There are 4 nested groupings, the coarsest first. Each group lies inside one group of the grouping before and may be the whole of it. The rows also spread widely along 13 directions, which tell nothing about the answers.
Some rows, each with its group in each grouping after it:
[ 25  16  28  17  11  11  25  47 -11   6 -29  -1 -33   2  -6  -4  31  -1
  27   4   1   3  -4 -21  -4  -9   2   8  -8]
j307 j242 j134 j595
[ 46  22  14  13   1 -23  10  47  -3   5 -32   1 -67  14   6   6  24 -12
   8   1 -18   2 -23 -39   6 -38   5   7   5]
j731 j639 j284 j601
[-24  -1  40  49  10 -22   6   3   7   8 -31  10 -12 -33  42  29  47 -17
 -39   4   8   9  22  -1 -25   0 -14  22  37]
j307 j241 j348 j199
[-27 -16   6   6  -3  16  10 -22  12 -19  14  -7   8   3  13   0  18   0
 -25  -5   4   9  18  -4 -17   6  22  -8  36]
j731 j639 j284 j46
[  3  -1   7   5  -4   6  17   7 -12 -15  -4  -1 -20   9  -6  -5 -13  -5
  13 -12 -32  -4 -15   9  -3 -17  -2  13  -9]
j731 j749 j250 j859
[-12  27   6 -17  45   5 -31   1 -21  -4 -29  -5  -7  -2 -22 -15  33 -36
  -5 -13 -18 -28  25 -16 -19  -8  -6  -8  23]
j731 j639 j148 j771
[-14  30 -16  -7  13  15   0 -17  -8   0  -7 -13  -9  31 -12 -28   1   3
  -5   4 -23 -12  10   4   7  -8  -5   1  -6]
j307 j242 j939 j535
[ 13  -6  -5  10 -26 -20  15 -13  -4  19  -6   2   1 -12   8  16   7  35
  -7  26   5  37  10  -7 -12   5  10  22   5]
j731 j631 j508 j253
[ -8  10  18  27 -19   5   3  20 -35 -12  -5  -6  -3  -4  15   0  27  -4
 -56  -6 -52 -13  -6 -19 -19 -15  38   7  32]
j731 j866 j821 j902
[ -9  10   3  -4  18 -15 -11  -1  -3  18   1   3  -9 -17  -7   0  22   6
   0  19  25   3  29 -37 -10   3   7  15  20]
j307 j241 j740 j187
[-10 -10  11   6  25   0  13  -3 -10 -30 -14  21  -7  -4   6  12 -19 -36
  25 -33  -9   1 -21  23  -3 -17   6  -6 -13]
j731 j749 j592 j963
[ -6 -11   5  11   7 -21  25  -4  19  -4  21  23 -30 -11   8  22 -21  -4
  41  -2  29  23 -19 -10  26 -18   6   5 -20]
j731 j749 j250 j933
[ 14  15   0  -1 -17 -16   9  26 -27  15  -3  -3 -25   7  -8  -8 -17  17
   9  -1 -28 -16 -37  19  24 -22 -30  41 -10]
j731 j639 j148 j400
[ 25   7   5 -20 -17  -8   4  24  -9   2  -7 -10 -23   9  -3  -8  -5   8
  10  -5 -21  -9 -15  11   9 -17 -28  32  12]
j731 j866 j821 j874
[-43  16 -15  -2  10 -10  -3 -42   2 -15  25  16  -8   4  -5   4 -30 -18
   6  -1 -29  -7  -2   3  31 -27  -3  -2 -20]
j731 j866 j109 j766
[ -7  10 -11  15  12  -3   9 -27  -1 -10 -15  11  -5   9   1   0   7 -12
  -8  14 -10  15  19  -9  -8  -7  27 -12  -6]
j731 j631 j131 j279
[-29   8   6  -2  23  -6  -5   2 -12   8  -7   9  14 -16   6  -3  11  -5
  -6   1  20 -13   4  25   9   8 -25  14  15]
j307 j241 j740 j91
[ -2  -8  14 -38  -1  21   4  -3   4   1  26 -18 -14  -8 -36  12  -4  23
  45 -12   1  12  13 -18  -8  -4  -5   1   0]
j731 j749 j833 j689
[-12  20  17  22   3  -2  14  30 -34  13 -24   7  -3 -17 -27 -23   0  -4
  15  18 -32 -30   2  29   5   6 -38  51 -22]
j731 j749 j592 j658
[-23  23 -12  20  16 -10  10 -11  -4  21 -31  28  39 -25   8  17  51  25
 -20  50  18  30  33  10  21  18   9 -33  -4]
j731 j631 j123 j262
[ -8  -6  10  -5  13 -10   4  11  -5 -16   4  11 -15  -3   8   3  -8 -16
  18 -20   7  -1 -16 -12   5 -17  13   6   1]
j307 j242 j426 j74
[ -5   6   2 -12  -1 -17  -5 -20   7  -7   6   1 -33   6 -12   7 -22  -4
  29  -3 -27   2   7 -19  -4 -32  -7  18 -12]
j307 j241 j348 j49
[-47  13  32   5  69  61  10 -12  -8   4  26 -23   0   1  -5  -2  11 -16
 -11 -46  47 -21  -4  59  15  29 -40 -18  10]
j731 j631 j123 j308
[  6   2  28   4 -13  11  15  19  20   7  -6 -26 -36  13   9 -14  41   7
 -18   9   4  -2  22 -33 -15   0  -8  24  39]
j307 j242 j134 j628
[ 18 -11   4  -6 -27 -26  17  -1  12  -2 -24   7 -20  -7 -10   6  -7  10
  36  20 -29  22  13  -6 -15 -15 -14  35 -11]
j731 j749 j833 j266
[ -6  -6  12   0   6  10   8   0  -7  -7   9  -2   1 -12  -6  -3   3  -4
  13  -9   9   4  11  -3 -16   6   7  15  14]
j731 j866 j821 j874
[  6   0  28 -14 -28   2  21  58   1   7  22  -3 -36   0  -9   1  12  29
  20  14  -5 -14 -17 -26  31 -28 -10  21   3]
j307 j241 j740 j91
[ -8  -3  22   7  36  -7 -10   2   0  11   7   0 -13 -29   8  24  31 -13
  -3 -21  53  10   7 -27 -16   9  11  -1  38]
j731 j639 j284 j46
[-13  18 -13   2   2 -19  -4 -19  -7  29  14 -12 -10   4  19   1   1  21
 -41   3  15  -3 -12   9  22   3 -15  19  27]
j731 j749 j833 j689
[ 16 -18   7   7 -41   4  33  -2  12  -1  33 -10 -23  10  -5  -5  -8  28
  16  18   3  27   5 -36 -14  -1  28  34   9]
j731 j866 j109 j766
[ 27  -1 -10  -1  -5  13  21  10   4  -1   1 -15 -11  32  10 -23  18  18
 -12   7  25  13  -6 -11  -3   9  24  -1  29]
j731 j639 j284 j46
[-23   7  21  19   3  17  18  10 -13   6 -18   5  17 -28 -23   3  38  13
   6  25 -19   7  34  -2 -15  15   4   2  -5]
j731 j749 j833 j266
[ 28  35 -29   6  28 -39  -6   7 -25   3 -46  22 -25  13  -6 -19  -6 -27
  16  12 -19  -4 -13 -17  11 -24  16   6 -24]
j731 j749 j833 j266
[-14   6  10   7  30   6   4  10 -16   1   6  -4  -8  -2  11 -10   6 -18
 -15 -22  28 -17 -17  12   7   7   0   8  23]
j731 j749 j833 j689
[ 15 -27  48   1 -25  15  28  41   2 -10  -5  -9 -17 -10  24  30  31  16
 -12 -21  -3  13 -15  16 -11 -10  -9   5  31]
j731 j631 j123 j308
[ -4   9  36  30  12   1  -8   5 -34  22  10 -34 -36  -8  13   0   6  -9
 -55 -41  -4 -28 -16   3 -32  11 -18  57  46]
j731 j749 j592 j658
[ -9 -25  32  21 -38   6  28  25   8 -11  19  -9  -8  -5  29  -7  23   7
 -36   5   4  -2  -1  -7 -11   4  11  35  50]
j731 j866 j821 j902
[  1   1   3  -1  34  22   8   7 -22  -1 -27   7  41  -7  22  15  43  12
 -18 -21  36  22 -10  35  -4  23  15 -45  30]
j731 j639 j148 j771
[  3   9   3  -2  -2   0   3  17 -29   5  -5  -2   7  -8   2  -2   5  10
 -10  -7  -9  -5 -15  18   5   1  -4  15  14]
j731 j866 j821 j902
[ 14   1 -12   8 -10 -18   9 -17  -6 -24 -46  21   3   6   6   5   5  -9
   4  13 -48  25  15  -9 -27 -18  31 -11  -8]
j731 j749 j592 j658
[ 18  -4 -14 -23   4  26  12   4 -14 -12  31 -21 -12  40 -12 -45 -21  14
  12 -15  25  -9 -11 -14 -10   8  31  15  15]
j307 j241 j348 j199
[-28  35  20  15  62  13  -9  24 -38  21  -7   7   9 -35 -19  -6  25 -23
   9 -11  31 -28   4  20  18  20 -25   7  -1]
j731 j866 j821 j874
[-16   3 -15 -18 -15 -27  -9 -21 -11  23  27   3   2 -23  -8  24 -12  36
   4   9  -3  14  -3 -14  17 -10   5  14   2]
j731 j749 j833 j689

New rows, each followed by its group in each grouping:
[-28  18  14   8 -11 -12   8   4   5   7  31  -6 -51   5  -8  -5 -21  -2
   8   0 -28 -25 -14 -22  34 -36 -21  39 -15]
j307 j242 j134 j628
[ -5  13   7  -8 -14  33  18  -9  -9   5  11 -24 -12  25  -4  10   0  38
 -18 -11 -39   3 -16  27  16 -10 -18 -11  -2]
j731 j749 j592 j963
[ -5  26  -2   9  15  -3   5 -48  12  17   1 -20 -52  23  -5  16 -32   8
  24 -17 -24  18  -5  10   2 -25 -36  22 -30]
j307 j242 j939 j535
[  9  -3   9  26 -44 -37   8  12 -15  18 -27   2  -4 -18  14   0  19  26
 -25  36 -32   8  18  -8 -29  -1  -8  64  22]
j307 j241 j348 j199
[ -3  -8  -9   0  24   5  22 -40  32   8  15   3  -9   0  -6  10  -7  16
  43   8  56  45  20  -4   0  17  -2  -8  -9]
j731 j749 j250 j859
[ 28  24   4   5  25 -14  -8  22 -37  27 -30  -1 -10 -22 -23  -3  19   6
  28   0  13   9   7 -31 -26  10  14  26  -6]
j307 j242 j134 j628
[ 20  25 -12 -19   2  -8  -5  40 -38  13 -31  -7   7  13   1 -38  17  11
 -17   2  -4 -29 -20  22  17   6 -19  27  18]
j307 j242 j134 j628
[-21  28  11  37  15   8  18   1  -2  14 -13  -2 -17  11   9 -13  23   0
 -23  24  -6  -9  11   5  10   0 -13  12   1]
j307 j241 j740 j91
[  8  12  19  10   2  30  18  19 -18   5 -10 -29 -19  28   9 -17  14  10
 -27 -20 -17 -17 -24  38   1   2 -28  16  23]
j731 j639 j148 j771
[ -2 -16  20   6 -25 -12  24  41 -20 -16  -7  23   2 -18  21  25   2   8
   2 -12 -26   1 -40  28  22 -23  -1   4  -2]
j731 j749 j250 j933
[  8 -21  -9 -14   5  17  15 -15 -13 -34 -25  -2  28  17  17 -14 -14  -6
   9 -36  -1  16 -12  47 -32  13  12   0  13]
j307 j242 j134 j628
[-13   0  20  -7  -7  22   5  24 -23  -7 -10  -5  17 -14 -10   1  35  14
 -16   0 -27  -9  11   9 -10   7   2  -5  20]
j731 j749 j250 j933
[  1 -40  30  -7 -34  16  13  11   1 -12  34 -31 -12   1  16  -2   7  15
 -29 -30   9  -2  -8  -6 -36   9   9  40  66]
j731 j639 j284 j46
[-14 -13   8 -21   8   8   0 -11  -7  -3  15 -10   4  -8  -8   6 -18   7
  17 -30   9  -3 -14  41   0   5 -33  21  13]
j731 j639 j284 j46
[ 15   8  11  16  -4  -2  18  -8  28 -10  -5 -13 -63  42  33   5  12 -14
 -35  -7 -18   5 -11 -28   5 -34   9  -7  24]
j731 j749 j592 j963
[ 10  -8   6  20 -22  19  33  20  -5   5  -1 -17   4  22   9 -44  24  21
 -28  21  17  -4   3  10 -15  28   4  38  36]
j731 j639 j148 j400
[ 14   6 -34 -13   3 -38  -1  -3  -8  -8 -18  31   1   6   6  -9  -7  -8
   9  18   1   8  -9 -20  17 -18  32  -5  -4]
j731 j749 j592 j963
[ 22  10   0   8   1  15  27 -22  28 -31 -41   0 -32  41   2  -6   7 -20
  22  12 -44  28  22  -2 -18 -23   1 -19 -14]
j731 j866 j109 j766
[ 23  -1  -7 -22 -31   9   2 -40  -7  -1 -26 -28  -2  12 -18  22  -1  43
   7  -1 -69  41  24   3 -49  -9  -1   1   0]
j731 j749 j833 j689
[-24 -14  35  13  -1  12   6   7 -31 -11   4  -4   2 -30   0  31  -4  -1
   0 -43 -28  -1 -22  37 -21  -4 -14  19   9]
j731 j639 j284 j601
[ 11 -28  19  -2 -26 -14  10  28 -29 -23 -18   5  15 -14  33   2 -10 -10
 -18 -35 -21 -10 -35  56 -17  -3 -19  46  37]
j731 j866 j821 j874
[ 33  -1  -7 -29   4 -16 -19 -16 -20   1  -5 -12 -24   3 -10  15 -13   3
   6 -26  -8  14  -5 -19 -28 -16  15  13  16]
j731 j631 j131 j279
[ 15   1   0 -16   1  -5  -8 -14 -22  -9 -14  -3 -13  -2 -15  17 -13  -1
  12 -20 -32  10  -2   5 -22 -18   3   8  -5]
j731 j631 j131 j279
[ 27  10  10   6  20  41  31  29 -23  17 -15 -14   9   6  -7   2  28  39
  17  -9  36  26 -20  37   2  30  -5 -16   1]
j731 j639 j284 j601
[ -3   7  30  -9  23   2   7   4  39  26  13 -13 -49  -7  -2  18  28   2
  17   9  53  12  22 -24  18  -3 -39   5  17]
j731 j631 j508 j253
[-18  12  17  32  54  -3  -6 -28 -16   2  -2  -3 -26 -15 -15 -14 -20 -55
  19 -26  15 -14  13   5 -35  15 -15  51  -2]
j731 j866 j109 j766
[ -4   6   8  -6  -1  19   0 -33 -14  10  21 -29 -15   3  -9  22  -7  32
  -1 -29 -18  22   1 -16 -27  -4  12   3   7]
j307 j242 j134 j595
[-40 -14  41  20  -9  -1  16   8   9 -19  -4  17  -2 -33  26  43  28  -6
  -5 -14 -20  13   3  -2   0 -23   4 -11   9]
j307 j242 j134 j628
[-20 -33   8  -6 -32  -6   6 -13  -6 -17  53  -4  -6  -9   1   0 -29  13
   2 -16  -3   2  -1 -31 -26 -10  38  39  23]
j307 j241 j348 j199
[ 49  31  -9 -36  40 -18 -26  21  -8  32 -42  -8 -24  -2 -18  -1  45   7
  18   8  36  10  20 -35  -7   5 -16  -9  25]
j731 j749 j250 j859
[ -6  -1  -2  -4   7 -13   9  22 -21   9 -20  30  34 -41 -14  14  20  17
  36  18  21  19   2  19  11  13  -3   0  -9]
j731 j639 j284 j601
[  6  13  -3  13  24  14  15 -13 -18  10   3 -10 -16  11  -8   0 -17  10
  15 -19   7  10 -19  23   1   7 -10   8 -16]
j731 j749 j250 j859
[ -5  18   4 -16  51  14  -9  16 -30   1   9   0 -10  -3 -19 -14  -1 -23
  15 -25  36 -21 -13  -2  14   4   6  -9   0]
j731 j631 j508 j253
[-39  31   7 -26   7   0 -11  45 -21  20   2   6  18 -19 -14 -21  40  15
 -14  23   2 -47   4   9  59  -1 -38   5  12]
j307 j242 j134 j628
[-20 -19  31 -14 -34  12  18  20   9 -16  36  -1 -18  -8   8  32  11  21
  -6  -7 -17   6 -11 -16  22 -31  11 -15  13]
j731 j631 j508 j253
[ 13  24  21 -24  25  19  -8  48 -28 -10 -41  -6 -10   7 -13  -9  35 -10
   9 -16 -29 -21  -4   2   2 -16 -13 -18   3]
j307 j242 j426 j74
[-33   7   4  13   8 -29 -13  -4 -27 -16   8  22  -5 -12  30  22 -12 -22
 -30 -28 -26 -18 -32   3  15 -36  19  -2   9]
j307 j241 j348 j49
[ 21  21   5  -1   1  -7   9  -4   7   9 -27 -16 -51  22 -29 -21 -15  -1
  43  15 -36   1  16 -11 -11 -17 -37  46 -30]
j307 j242 j426 j74
[ 13  -1   5   3 -34  -5  28  30 -12  12  -8  12   4 -10  -6   8  18  40
   7  35  -7  16  -1   6  19  -4   1  13  -8]
j731 j631 j131 j279
[-29  18   7  20  -9 -11   5 -15  -9  17   8  -4 -15  -9   6  16   6  15
 -30   7 -35  -3  -3   1  15 -14 -11  15   1]
j731 j749 j833 j266
[ 22  -2  17 -11 -26  10  15   7   9   6   5 -25 -26  15   7   8  14  27
  -9  -3 -10  13  -2  -1  -4  -6 -19  18  28]
j731 j866 j109 j766
[ -8   7  20  -9  46  26  12  12 -11 -22  -2   7 -13   2 -19  -4 -15 -36
  51 -35   9 -13 -17  31  13  -6 -22  -5 -21]
j731 j866 j109 j766
[ -2   5   2 -12   2   6   3  11 -32  -4  -2   1   7  -4 -10   1  -7  10
   1 -13 -17  -7 -17  30   9  -4  -5   6  -5]
j731 j631 j123 j262
[  4 -16  12  28  -3  10  27 -16 -17 -13  20  -2 -10  -5  10  21 -30   5
  16 -34  -2  31 -27   6 -24  -4  34  15  -7]
j731 j866 j821 j902
[  8  31 -24   2 -21  10  16 -15 -21  21  -8  -8   3  14 -33  -8   5  54
   3  46 -45  22  20  -7   9  -1  14  -2 -35]
j731 j631 j123 j262
[-35   6  27  -4  -7  39   7  -1  -9  -2  30 -26 -10   6 -15  -1  12  21
 -16  -6 -30 -17  13  -8  -6  -6  -3   3  14]
j307 j241 j740 j91
[-22   2  -3   4  21  17  25 -13  28  -1  48  -1 -27  25   9 -12  -7   0
   8  -2  51   3 -15 -14  41  -7  11 -14   7]
j731 j639 j148 j771
[ -9   8  14  -4  14   9 -11  41 -56 -42 -56  13  28  -2  20 -12  30 -38
 -35 -40 -57 -36 -22  32 -17 -16  18 -18  23]
j307 j242 j134 j628
[  9   8  17  11   1  18  23  16   7  17  27 -27 -43  24  -3 -23   4  20
   2   4  28  -6  -2 -21   3   4  -6  32  15]
j307 j241 j348 j199
[-27  -3  14  12  20  26  33  17   3   2  38   8  -1  -2  -5 -12   4   8
  22   0  54  -2 -17   8  35  11   4  -3  -4]
j731 j639 j148 j400
[-31   8  32  15  23  26  10 -42  28  -3  25 -25 -57   9 -15  16  -9 -19
  11 -16 -13   5  24 -15 -12 -17 -22   5  -9]
j731 j631 j508 j253
[-27  12 -13 -19  13  10 -17 -18 -43   4  15  -5  25  -9 -31 -12 -12  11
   1 -14 -21 -16   1  12  -7   6   6  11   1]
j731 j639 j148 j771
[ -9 -19  -4  -5  19  12   9 -14  -4 -24 -10  -4  18  10  -1 -45  -6 -27
   1 -10  23 -12  16  32 -32  33  -4  29  27]
j731 j749 j250 j933
[ -9  -3   9 -18  -5   3  11  18 -17 -20 -19   4   3   2  -4  -6 -11  -7
  12 -17 -41 -21 -22  51  15 -15 -33  13  -6]
j731 j749 j833 j266
[  1  -6   2  -5  28  51  22 -16 -34 -24  27 -21  -7  32 -20 -17 -53  -4
  34 -66  -4  -3 -47  47 -13   3   8   3 -22]
j731 j639 j148 j400
[-38  23  -2  16  24   1   0  -8  -2 -16 -22   6   3  18  34 -19  26 -31
 -50  -5 -12 -24   0  20  20  -9  -5 -16  23]
j307 j242 j134 j628
[ 23 -16  -7 -16  -4 -14   2  -2 -38 -13 -33  10  26 -12  10  17 -18   7
   8 -30 -18  19 -26  55 -23   0  -2  13   0]
j731 j631 j123 j308
[  1   6  -1  16 -24  -3  31   8   6  11   4   6  -5   8   9  -3  12  39
   0  37   3  19   3  -5  17  -4   8   9  -5]
j307 j241 j348 j49
[-30 -17  13 -39   4  10 -23 -17 -32 -15   6  -4  33 -30 -10  27  -4   2
 -11 -42 -22 -10   1  45 -16   0 -19   1  25]
j731 j631 j131 j279
[-16 -12  17  30  18  12  23 -18   9 -22 -28   4  -2   2   6 -19  10 -37
  -2   2   0   3  30  26 -37  15  -6  22   6]
j731 j631 j123 j308
[-16 -15  33  -7   1   4   1  21  -5  -9  17  -4  -7 -24   8  11  11 -11
  -3 -25  12 -11  -5   2  -5  -3 -11  21  37]
j731 j866 j821 j902
[ -5  17  -8  40  10   6  19 -40  -1   9 -26 -14  -3  19  18 -15   9   5
 -26   7  -4  22  17  14 -27  19   3  17   5]
j307 j242 j134 j628
[ 16   9  -4  11  -7 -21   9   7   1  17 -12  -8 -23  11  17 -14  17   8
 -25  18  10   2   0 -13  -1   0  -1  28  29]
j731 j749 j833 j689
[ -4  -2  16  19   7   8  40 -25  42  -9  -4  -2 -45  29  22  15 -19  -1
  29  -4   4  27  -9  28  14 -23 -36   3 -19]
j307 j241 j740 j91
[ 11  26 -16  -1  59 -14 -17 -22 -10  -3 -28   0 -22  20  19 -10  -1 -39
  -4 -37  28  -1 -13  -3  -7  -6   8  -9  13]
j307 j242 j134 j628
[  3  -7  15 -10 -11  10   4  -5  22 -13   0 -20 -28  21   5 -14  26   0
 -15  10  -8   2  34 -44 -35  -9  16   8  41]
j307 j241 j740 j91
[ -1  -9  32 -10 -15  -8  -5  47 -29   8 -10   5  14 -44   1  23  47  19
 -21   1  -2  -3   6  -6  -9   3   4  13  35]
j731 j631 j123 j262
[-12 -21  -5  -2 -28 -14   0  14 -22 -14  -9   5  34 -13   9 -31  17   0
 -35  12  -6 -15   9  12 -26  20  14  40  50]
j731 j639 j284 j601
[ 11  -1   2  -5  12   1   4 -25   3 -14 -26  -1 -13   5   1  24   2  -2
  16 -16 -24  29   8   5 -25 -12   2 -18  -4]
j731 j749 j250 j933
[-27  -8  17  21   4 -11   5   2 -14   9  19   9   4 -31   9  12  10   2
 -11  -7  23   1  -6  -3  -3   6   7  25  21]
j731 j639 j148 j400
[-25  32  19  22  33   7  -8  20 -46  27  -2  -3  -1 -29 -19   7  23   1
 -11 -11  -3 -22  -9  14   9  10 -17  13   1]
j731 j639 j284 j601
[-21  19   1   1  42  -5 -13 -14 -11  -4 -18  13   1  -9   6   9  20 -25
 -14 -12   4  -5  10  -2   3  -5   5 -26  11]
j731 j749 j592 j658
[  0 -14  18 -20  16 -20   0  25   9  27  21   9  -1 -45   1  21  24  20
  36  -3  89  21   5 -35   8  17   2  17  27]
j307 j242 j134 j628
[ -4   0   2   2  27 -34  -2   3  15 -14 -18  31 -17 -14  26  15  18 -35
  16  -6  34  15   2 -40   5 -21  29 -15  11]
j307 j242 j134 j628
[-17 -34  34   3  10   0   5  26 -12   0   0   3  29 -41  26   2  34 -10
 -29 -19  61  -7   4  34 -22  38 -14  33  61]
j731 j631 j123 j308
[  0  16  -3   5  50  -5  -2  -3  -5   0 -10   5 -20   9  14  -7   4 -29
  -4 -21  34  -8 -15  10  13   1  -5  -9  12]
j731 j749 j250 j933
[ 14 -25 -16 -20 -32  -4   9 -39  -7   0   9  -5  24 -11  -6  26 -10  52
  14  -1 -10  56  12 -13 -39   8  41   0   7]
j731 j749 j833 j266
[-27 -21  10 -16 -13  16  15 -17  48 -20  22 -10 -11  16  16  -7  24   4
 -17  11  14   5  29 -10   5  -2  -9 -11  43]
j731 j749 j250 j859
